The same things were measured in two ways. Each way mixes the same 10 hidden numbers, adds some noise and spreads widely along 6 directions of its own, which tell nothing about the thing.
(in the rows, 128 means zero)
Some things both ways: the first way, then the second way.
[124  93 171 123 125  90  81 138 105 140 115 177 126 145 123  89 129 162
  92 156 140 164 113 117  78 122 192 131]
[109 117  96 116 169 160 172 109  97 107 121  82 102 110 155 108 105 117]

[205 155  90 161 120 116 147 139 131 169 123  96 138 133 137  97 116 117
  98 167 134  82 180 149 101 129 125  99]
[ 48 199 121 104 181 110 175 154 185  60  75 124 132 109 151  92  92 120]

[112 129 124 141 121 117 151 140 154 185 118 107 142 108 106 144 107 100
 128  91 136  80 127 112 121 119  85 139]
[109  94  90 104 158 133 109 134 179 107 107 122 133 117 143 117  61 142]

[138  77 106 115 136 133 117 126 110  64 125 157 119 155 143 122 141 113
 131 137 109 151 106 151  96 131 136 117]
[105 154  86 113 167 125 105 109 173 184 110 130 137  91 103 107 103  78]

[124 155 160 145  96 128 107 134 146 155 129  70 136  97 147  91  84 146
  89 148 114 140 155  92  99 140 125 112]
[ 97 109  91 144 111 194 130 168  82  56 133 147 111  56  94  97 157 100]

[146 109  71 121 131 161 153 110 109  94 140 101 132 128 135 146 117  96
 169 113  74 143 131 128 145 113  96 108]
[102 145 187 101 164  83  96 135 142 158 100 127  72 109 136 150 102 148]

[154 174 122 150 112 126 165 133 144 162 124  96 141 112 143 128 101 116
 108 133 170 108 138 145 105 168 103 118]
[143  79  93 145  95 172  83  99  91 139 141 125 116 104 118 124 139 150]

[161 136 127 123 107 148 178 131 137 145  86 124 122 100 138  99 113 176
 111 149 145 133 148 134  74 169 141 103]
[119  37  94 140 136 168 113  88  81 178 104  94  98 102 104  75 112  37]

[111 115 110 131 119 123 142 116 150 148 128 110 166 112 101 129  75  95
 139 107 119 133 128 120 136 117 111 107]
[166 117 108 115 171 102 134  75 154 252 105  94 151 127 103 122  65 100]

[134 113 112 126 124 147 103 146 106 130  90 133 146 139 117 107 127 109
  95 125 101 114 128 141  88 134 167 140]
[174  92 130 138 193 118 154  72 164 219 156  80 126 152 132  93  93 105]

[161 119 147 148 115 101 109 141 144 158 131 127 137 134 129  95 121 156
 110 153 130 140 136 118  94 106 171  96]
[107 106 114 105 139 119  91  86 144 116 110  94  99 100 165 121 104 161]

[139 161 145 134 124 138 142 148 125 152 113 125 147 120 131 104 118 148
 106 153 187 111 143 148 107 165 145 149]
[ 78 103  79 141 128 163 219 166  74  65  93 114 135  90 141 104 137  98]

[164 179 142 172 109  87 131  92 177 162 134  69 138 126 141 122  98 110
 120 131 115 147 135 103 152 109 135  63]
[ 93 125 124 163 105 199 175 112  89 107  69 141 112 147 149 100 176 164]

[115  96 110  84 153 163 134 148  64  81 158 197 107 143 133 163 166 144
 152 122 149 146 110 155 125 152 109 171]
[165 105 128 115 161  79 132 147 104 204 143  97 127 103 114 128  87  92]

[157 123 126 113 149 132 144 123 124  87 133 173 103 152 133 145 173 151
 146 138 149 134 126 156 148 131 140 112]
[ 62  73 100 111 138 114 142 136 136 130  60  96 124  97 153 126 122 141]

[121 113 131 131 119 115 127 122 172 138 104 100 138 124 101 119 109 121
 121 126 122 112 131 120 143 103 134  89]
[169 119 132 165 138 113 127  56 172 204 123 122 159 170 109 111 131  98]

[ 97 151  85 144 115 107 137 136 134 167 149  83  96 106 114 142  93  70
 143 136 152  87 120 141 148  94  82 116]
[ 97 189 103 149 103 144 127 165  95  35 144 142 148 122 127 155 184 102]

[138 154 153 109 118 112 120 139 115 163 144 156 118 102 137 107 111 208
  77 169 166 145 161 126 111 175 125 131]
[130  96 149 112 153 108  84 136 113  94 184  87  89  59 101 146  99 157]

[128 158  96 136 132 142 132 140 134 106 190 101 110 120 161 170 133 109
 150 120 131 117 115 148 154 137  58 133]
[ 94  83 108 133 131 157 160 104 162 137  49 133 135  86 147 105  84 162]

[128 122 126 114 144 124 128 138 101 112 141 176 107 148 132 153 156 126
 133 124 158 131 106 152 122 142 123 145]
[ 91 181 122 114 151 111 144 209 134  77 129 142 137 112 129 141 137 129]

[172 108 106 141 130 153  97 158  72 113 139 108 158 172 138 121 140  78
 113 139 114 117 140 141  84 119 151 140]
[186 161 129 153 129 141 103  84 146 154 149 116 136 133 135  38 142 123]

[102 115 200 100 125 114 140  98 156 129  97 154 117 123  99 141 135 181
 135 110 156 183 106  91 149 125 168  87]
[ 84  88 125 133 170 162 136 157 144 141  75  90 132 113 111  58 149  89]

[ 93 114 189 108 138 125 126 121 141 134 130 153 136 122  97 134 129 156
 150 107 142 147 131  90 163 109 138 135]
[131 109 100 110 140  87 109 187 129 145 144 120 141  88 119 138 135 113]

[157 150 154 153 117 103  78 124 138 147 134  99 129 141 136  95 134 165
 110 168 110 159 124 111 138  94 202  91]
[140 238 204 176 161  90 189 141 152 120 167 142 134 174 152 108 198 130]

[119 134  81 141 124 116 159 117 147 153 110  62 142 125 109 153  98  53
 131 109 139  65 124 134 153 120  60 126]
[138 164 103 137 142 137  82 115 197 133 150 130 174 131 106 124 115 129]

[122 179 164 132 106 135 154 139 156 175 113 136 150  93 114 120  86 140
  96 117 177 138 148 135 102 174 144 108]
[182 165 180 160 152  97 145 133 136 193 167 144 128 164 101 121 172 121]

[147 143 162 131 117  74 144  87 167 173 117 113 112 113 105 107  90 145
 105 144 124 125 191  77 161 103 107  66]
[ 81 138 107  99 200 124 136 122 188 144  86  88 127 101 125  90  99  96]

[158 168 145 144 100  97 111 142 140 187 119 128 108 107 139  93 102 160
  57 164 140 126 163 127  79 150 146  93]
[134 132 138 114 137 103  53 160 104  99 216 111  97  97 116 197 154 172]

Other things, the second way, with their names:
<142>: [ 98  70  81 135 147 174 103 103 152 117 140 104 117  88 123  91 135 109]
<301>: [132 167 136 153 130 131 137 113 145 150  95 156 143 132 118 121 143  97]
<55>: [159 158 200 144 147 104  69 109 162 132 155 117  96 164 146 102 144 150]
<470>: [ 91 192 125 125 187 151 175 122 174 138  97 148 122 134 125  97 117  90]
<480>: [148 161 181 148 170  87 206 112 121 152 157 109 102 181 184 126 164 149]
<499>: [ 72  44 124 123 125 146 194 126 111  73  56 139  93  83 123 109  82 154]
<245>: [110 189 138 109 150  92 136 180 110  76 161 129 100 101 162 154 149 146]
<465>: [117 197 130 104 152  93 102 195 143  62 196 144 112 111 108 148 161 119]
<177>: [131 182 132 146 126 107 148 118 144 141 111 177 146 163 117 130  97  88]
<288>: [ 90 120  93 112 151 144 164 128 125 131  79 105 124 102 145 100 107 133]
<386>: [ 81  79  68 122 125 167 167 143  70  67 120  94 119  72 160 145 118 147]
<335>: [145  83 176 115 148 121 105 141 110 107 140 100  54 155 177  85 115 179]
<458>: [192 121 173 154 116 126  89 125  50 174 215 140  63 152 121 147 175 129]
<249>: [133 120  91 114 132  82 137 185  81 134 180 124 125  90 124 180 156 117]
<258>: [187 132 154 153  93 107  40 104 106 129 207 119 118 145 120 140 190 154]
<231>: [124 111 173 156 167 107 185  67 171 157 109 128 100 150 150  98 125 111]
<308>: [105 129 137 162 227 153 233  77 229 194  99  98 152 161 135  74 115  94]
<77>: [ 86 132 113 132 161 164 210 116 135 144  50 117 127 115 181 122  84 165]
<11>: [124 102 100 138 141 123 113 146 116 151 134  94 156 103  95 100 134  67]
<424>: [ 99 165 146 125 159 112 117 188 164 113 136 183 104 141 121 128 127 101]
<32>: [186  81 106 163 138 127 179  68 119 236 129 122 145 157 135 154 123 134]
<29>: [131 159 197 140 125  88  62 102 166  88 157 147  87 165 123 111 159 141]
<238>: [145  83  73 163 102 197 110  89 148 150 102 135 152 102 104  50 159 117]
<282>: [ 72  66 100 114 164 158 112 136 165 110  65  89 144  74  76  79  68 101]
<295>: [104 157 130 144 162 107 158  90 175 141 120 107 146 133 131 136 147 111]
<116>: [163 131 156 139 105 148  91 102 121  94 137 142  92 150 150 105 111 203]
<252>: [144 215 136 112 150  54 125 148 162 136 173 174 139 128 108 184 113 138]
<450>: [149 197 189 183 136 111 164 154 150 106 173 176 129 183 113  88 200  91]
<129>: [168  70 114 176 124 177  98  37 179 184 116 138 136 152 103  31 123  80]
<61>: [150  91 174 122 155 102 128 100 114 169 106  61  95 129 176  99 115 173]
<81>: [144 106 158 148 131  78 137 201  83 173 160 155 123 116  73 141 156  62]
<254>: [142 134 144 123 128 138 101 147  91 119 154 119  91 109 129 104 165 155]
<168>: [111  77 134 145 119 155 137  99  95 118 111 141  76 138 127 106 150 116]
<104>: [164 126 143 135 143  77 186 174  81 195 152 146 120 136 113 138 148 105]
<101>: [142 104 163 163 144 126 176  50 149 149 128 124  99 163 165 121 137 164]
<330>: [165 188 143 155 116  79 166 144  99 151 131 157 143 158 134 121 150  88]
<68>: [153  61 137 158 127 156 152  28 124 140 124 142  81 168 122 112  87 105]
<208>: [133 118 130 144 160 103 146  75 176 161 148 106 138 116 108 104 121 118]
<395>: [158 139 119 132 128 105  91 149 133 156 169 123 146  95  95 118 148 126]
<342>: [162  66 140 141 138 142  83  69 149 175 132 106 112 115  91 105 101 133]

Some of these things the first way, each followed by its name:
[156 190 143 156 101 114 149 139 168 187  95 108 123  94 140  93 100 156
  80 153 162 106 151 141  88 165 147 102]  <142>
[126 101 143 128 127  88  77 110 160 106 121 122 109 146 116  98 133 155
 113 163  99 148 122 115 156  78 175  78]  <295>
[147 100 129 102 150 123 116 102  72  72 129 174  85 160 161 135 175 153
 130 138  96 163 120 117 126 139 123 146]  <458>
[119 100  79 121 142 126 116 138 118 119 148 186 110 136 104 152 143 109
 169 107  95 142  88 163 140  82 158 113]  <29>
[ 90 113 139 111 141 131 127 120 146 114  96 160 173 126  95 115 114 145
 140 126 160 141  97 151 157 141 173 147]  <208>
[143 107  88  93 137 215 123 156  83  51 120 150 111 138 151 138 175 152
 136 126  88 143 115 167  97 162 150 145]  <81>
[175 149 128 135 117 164 137 147 152 136 101 109 181 114 136  87 104 152
  81 138 116 104 182 140  91 178 137 126]  <499>
[140 123 121 130 155  74 118 103 107 138 189 161 110 154 134 175 148 114
 148 108 119 133 118 107 179  99  69 139]  <116>
[186 133 112 142 132 128 132 124 114 118 121 119 144 155 141 114 133 107
 111 145 124 118 154 142 111 136 136 112]  <288>
[137 161 172 147 113 104  93 135 159 136 168 108 110 125 148 130 123 141
 100 137 131 145 141 108 126 121 123  89]  <238>
[122 125 119 124 126 130 195 112 133 127  78 133 150 120 120 124  93  83
 125 114 180 106 131 148  97 176  92 137]  <470>
[130 136  81 141 125 130 120 136 126 118 163 143  72 116 162 163 153 118
 156  99  64 137  86 140 117 109 102 119]  <424>
[ 90 143 157 140 129  87  80 129 161 148 162 165 116 113 124 127 122 163
 136 126 121 168  84 125 155  98 171 120]  <101>
[138 152 122 145 117 123 121 140 147 145 140 165 111 105 139 116 118 149
 127 124 104 155 118 147 100 127 164 100]  <168>
[157 107 107 148 123 104 154 112 169 148 119  84 141 124 131 119 113 129
 138 128 108  99 136 107 133 107  89 104]  <177>
[ 96 145 146 145 107  99  83 117 183 144 100 111 126 109 118 106 105 139
 101 126  94 153  92 122 136 109 186  88]  <308>
[ 96  97 144 109 119 139 139 147 135  97 133 131 111 124 133 140 125 132
 134 130 178 139 100 139  96 146 108 122]  <301>
[ 91 151 108 123 134 129 128 127 143 132 160 146 101  98 121 143 116 135
 161 119 117 130 120 139 175 109 109 131]  <231>
[139 121 101 121 139 137 156 114 141 103 117 121 113 134 134 153 147 112
 142 110 114 100 127 134 149 133  81 124]  <129>
[131 116  93 124 100 163 155 148 150 151  82  89 179 108 100 124  86 115
 107 115 135 121 113 154  85 159 150 100]  <282>
